The rows of a group lie close to one hidden flat surface of 12 dimensions, which may be shifted away from zero. Surfaces can cross.
(in the rows, 128 means zero)
Known rows, each followed by its group:
[106 183 123  83 118 146 218 124 136 111 182 123 199  50  87]
k684
[131 217  99  98 145  95 121 129 114  98 188 145 132 130 128]
k877
[148 106 169  87 140  90 131 139 139 103  90 175  68 153 101]
k877
[167 137 113 150 132 132  92 121  98  98 111 135  88 137 112]
k383
[143  89  97 112  62 114 102  72 105 109 155 156 115 158  84]
k383
[123 133 175 135  91 139  86 121  99 113 112 128 114 149 104]
k684
[137 113 134 106 133 130 125 113 101 164 117 133 107 123 134]
k383
[ 95  93 115 129 109 160 194 138 129 142 108  81  87 125 108]
k383
[147  74  44 108  81 170  94 100 128 136 114  55 138 165 105]
k877
[ 88 137 115 119 125 143 200  99 135  89  96 160 155 109 138]
k684
[ 92 131  97  96 120 118 128 113 187 150 119  99 155 184 207]
k684
[ 76  93 169 165 117 144 157 146 118 150 126 122 144 135 134]
k684
[153 171 116 132 153 144 114 113 120 119 118 125 149 121 106]
k145
[152 106 148 104 179  98 144 112 156 166 103 175  82 128  89]
k383
[146 115 118  94 163 134 156 149 111 125 126 128 161 140 105]
k877
[166 143 179 129 105 145 105 151 108 108 159 150  75 111 120]
k684
[189 135  71 115 192 108 112 148 106 144 232 181 176 107 131]
k383
[101 133 132 149 122 105 143 144 170 110 160 137 123 108 104]
k877
[143 157 126  89 129 191 103  89 119 142 127 177  55 127 163]
k145
[140 141  99 113 120  98 126 126 131 118 131  99 161 123 141]
k145
[124 150 125 123 105 122 144  94 208 122  83  84 122  76  33]
k877
[154 144  94  74 122 117 100 103 152 133 115 107  96 145 110]
k877
[117 108  75  44 187 156 153 111  49  93  67 168 164 179  93]
k383
[127 152  86 161  71 146 141  94 105  84 151 132  95 101 178]
k877
[122  82  94 135 107 122 131 124 118 136 160 144  91 119 141]
k145
[ 60  96 168  76  63  93 149 125 144 116 105 147  70 148 182]
k145
[131  99 121 178 116  66 100 165 166 131 138  93 120 159 179]
k145
[137 126 144 130 130 106 134 139 134 132 160 144 129 122 110]
k684
[125 115  94 160 125 167 204 152 128 117 137  58 120 112  45]
k383
[ 70 155 141 127 102 151  59  94 153 143 109 133  93 150 136]
k145
[179  93 188 111 136 131 147 139 142 115  56 150 121 106 140]
k877
[ 80 139 148 100  83 126 110 165 118 110 109  54  77 158  94]
k383
[159 155 101 122 142 140 116 122 160 107 132 138 110 136 149]
k684
[116 137 152 134 131 117 118 106 130 153  82 126  80 128 137]
k877
[ 97  98 152 132  90  69 114 148 204 129 179 163  66  86 101]
k877
[141 155 113 141 133 127 103 138 127 160 177 105 131  84 147]
k383
[142 130 140 197 109 126 138 129  74  75 137 161  89 130 129]
k877
[164 117 112 131 125  93 103 121 112 127 128 121 111 125 114]
k145
[174 133  76  96 108 146 149  99 135 130 167 122 125 123 164]
k383
[159 112 119 171 105  92  90 117 159 162 163 103 104 133 113]
k684
[118 150 137 166  70 107 159 121 166  98 144  86 172 148 160]
k684
[146 126 171  83 119 128 126 135  66 142 124 107 141 155  55]
k145
[107 121  94 140  84 100  86  92 144 143 158 121 101  87  89]
k145
[128 102 127 157 182 126 135 165  86 132 136 158 126 171 145]
k877
[ 99 117 214  82 124  83 155 166 160 163 148 154 115  95 159]
k877
[126 161 141 125 105 142 161  97 125  77  96 140 106 113  79]
k145
[132 113 119 121 115 172 144 143 133 127 152 124  86 170 149]
k145
[ 85 130 156 157 110 115 116  80 117 134  88 141 146 103  83]
k684
[208 138 121 123 140 153 134 102  86 138 109 105 149 145 115]
k383
[105 142 141 136 105 152 104 129  96 137 170 134 147 123 155]
k145
[ 73 116 143 143 170 143 166 194 102 128 135 118 174 156 131]
k383
[121 175 113  88 124 138  76  65 125 164  88 121 148 112 199]
k383
[120 172 170 101  85 122 106 100 116 101 114 143 129 117 143]
k684
[123 128 118 124  90 107 112  92  88  81  81 121 141 134 126]
k145
[180 181 138 166 189 139 147 131 143 104  93 116 171 131  76]
k684
[150 131 159 110 163 131 142 127 128 224 141 105 131  70 100]
k684

New rows. What belongs after each?
[137 136  44 139 168 154 170 101 122 110 118 127 125 120  78]
k877
[118 119 140 130 106 112  93 122 142 129 116 115 128 127  89]
k877
[142  74 114 110 147 116 125 157  80 110 143 156 133 173  77]
k877
[107 121 112 129 122 118 102 127 150  94 122 153 126 138 133]
k877
[168 109 129 136  77 126  94 102  85 122 166 149 139 159 159]
k383
[125 113 115 116 111 110  85 150 128 174 184 104 107 157 170]
k877
[ 92 150 107 114 161 158 159 143 166 129 150 142 145 105 129]
k684
[164 139 186 113 113 131 138 113 112 103  65 120 161  91  84]
k877
[138 128 151 132 136 114 144 130 186 123 112 160  95 168 187]
k383
[120 108 141 139 133 111  99 141 183 125 132 151 159  89 120]
k877
[105 178 134 131 157 118  44 100 157 176 164 164 114  81  78]
k145
[181 157 143  99 129 109 139 141 142 105 149 119 152  93  75]
k877
[171 137 142 120 143 131 147 145 149 141 114  85 142 128 105]
k877
[110 172 165 184 145 120 160 129 173  72 101 168 152  64 119]
k877
[ 43 158 158 157  84 127 130 119  68  84 105 127 112 197 159]
k877
[165  96  97 140 101 116 160 104 114 102 136 133 112 142 106]
k684
[118 137 158 132 129  88  97 133 104 127 135 138 104 149  71]
k877
[150 128 158 130 116 160 143 108 105 128 101 140  71 125  99]
k145
[ 76 146 144 107 127 125 115 168 115 126 143 102 156 153 145]
k383
[ 98 102 127 145  84  92 117 169 151 113 184 120 116 162 157]
k145
[ 88 148 133  79 144  94 126 103 149 147 131 161 147  96  83]
k684
[206  97 162  61 133 101  99 136 144 110 110 162 158  78  73]
k877
[ 84  99 159 129 114 104 128 138 104 139 148 159 109 125 126]
k877
[138 193 182 117  58 123  97  66 129  88  89 115 171 153 139]
k383
[141  96 137 156 136 128 124 188 143  96 153 130 159 167 144]
k877
[137 168  85 128 176 161 172 184 156 113 135  75 134 136 152]
k383
[137 156 135  89 118 118 129 114 112  63  96 170  89 138 145]
k383
[136 132 165  61 182 100 143 201 116 198 165 104  93 106 127]
k383
[114 144 131 112 152  78 101 159 163 123 207 174 168 159 122]
k383
[116 129 119 128 106  87 121 138 174 109 171 131  92 119  64]
k877
[117 110 106 211 114 157 104 120 140  89  97 119 141 136 138]
k877
[138 151 123  88 138 118 114 124 111 110 109 141  84 115 113]
k383
[131 133 148 155 135 124 125 155 168 119 139 142 154  99 182]
k877
[165 130 131 114 147  93 101 135 107 132 163 168  93 108  93]
k383
[120 142 130 139 132 109 146 176 167  81 146 112 121 190 119]
k877
[119 113 108  78  91 143 134 117 162 156 124  71 141 124 140]
k877
[ 77 114 157 118 101 111 130 143 122 142 145 100 159 131  70]
k877
[148 193 112 113 143 140 110 131 149 113 164 115 154 132  98]
k145
[145 159 164 126 143 114 111 128  57 122 125 140 160 123 114]
k877
[ 82 119 145 180 134  94  97 121 158 112 107 176  92 116 133]
k145
[106 152 235 119 131 102 144 124  95 164  75 141  93 117 179]
k877
[122 125 145 220 165 146 179 200 151 128 145  90 120 124 112]
k383
[ 94  95 150 136 117 139 141 159 120 138 127 118 149 158 175]
k877
[123 116 117 185  80 131 102 105 132 121 137 106 131  82  73]
k877
[159 112 114  73 156 127  89 102 102 139 109 167 184  71 110]
k877
[112 160 128 140 140 120 124 127 108 126 138 128 140 124 124]
k877
[156  26  74  81  93 161 162 111 182  92  92 154 111  88 129]
k877
[121 129 112 133 145  94  53  90 193 123  87 162 113  88  61]
k877
[150 120 141 166 154 111  91 132 134  91  91 172 102 141 119]
k877
[ 99 183 114 164 140 159 122  93 176  97  87 125 120 121  52]
k145
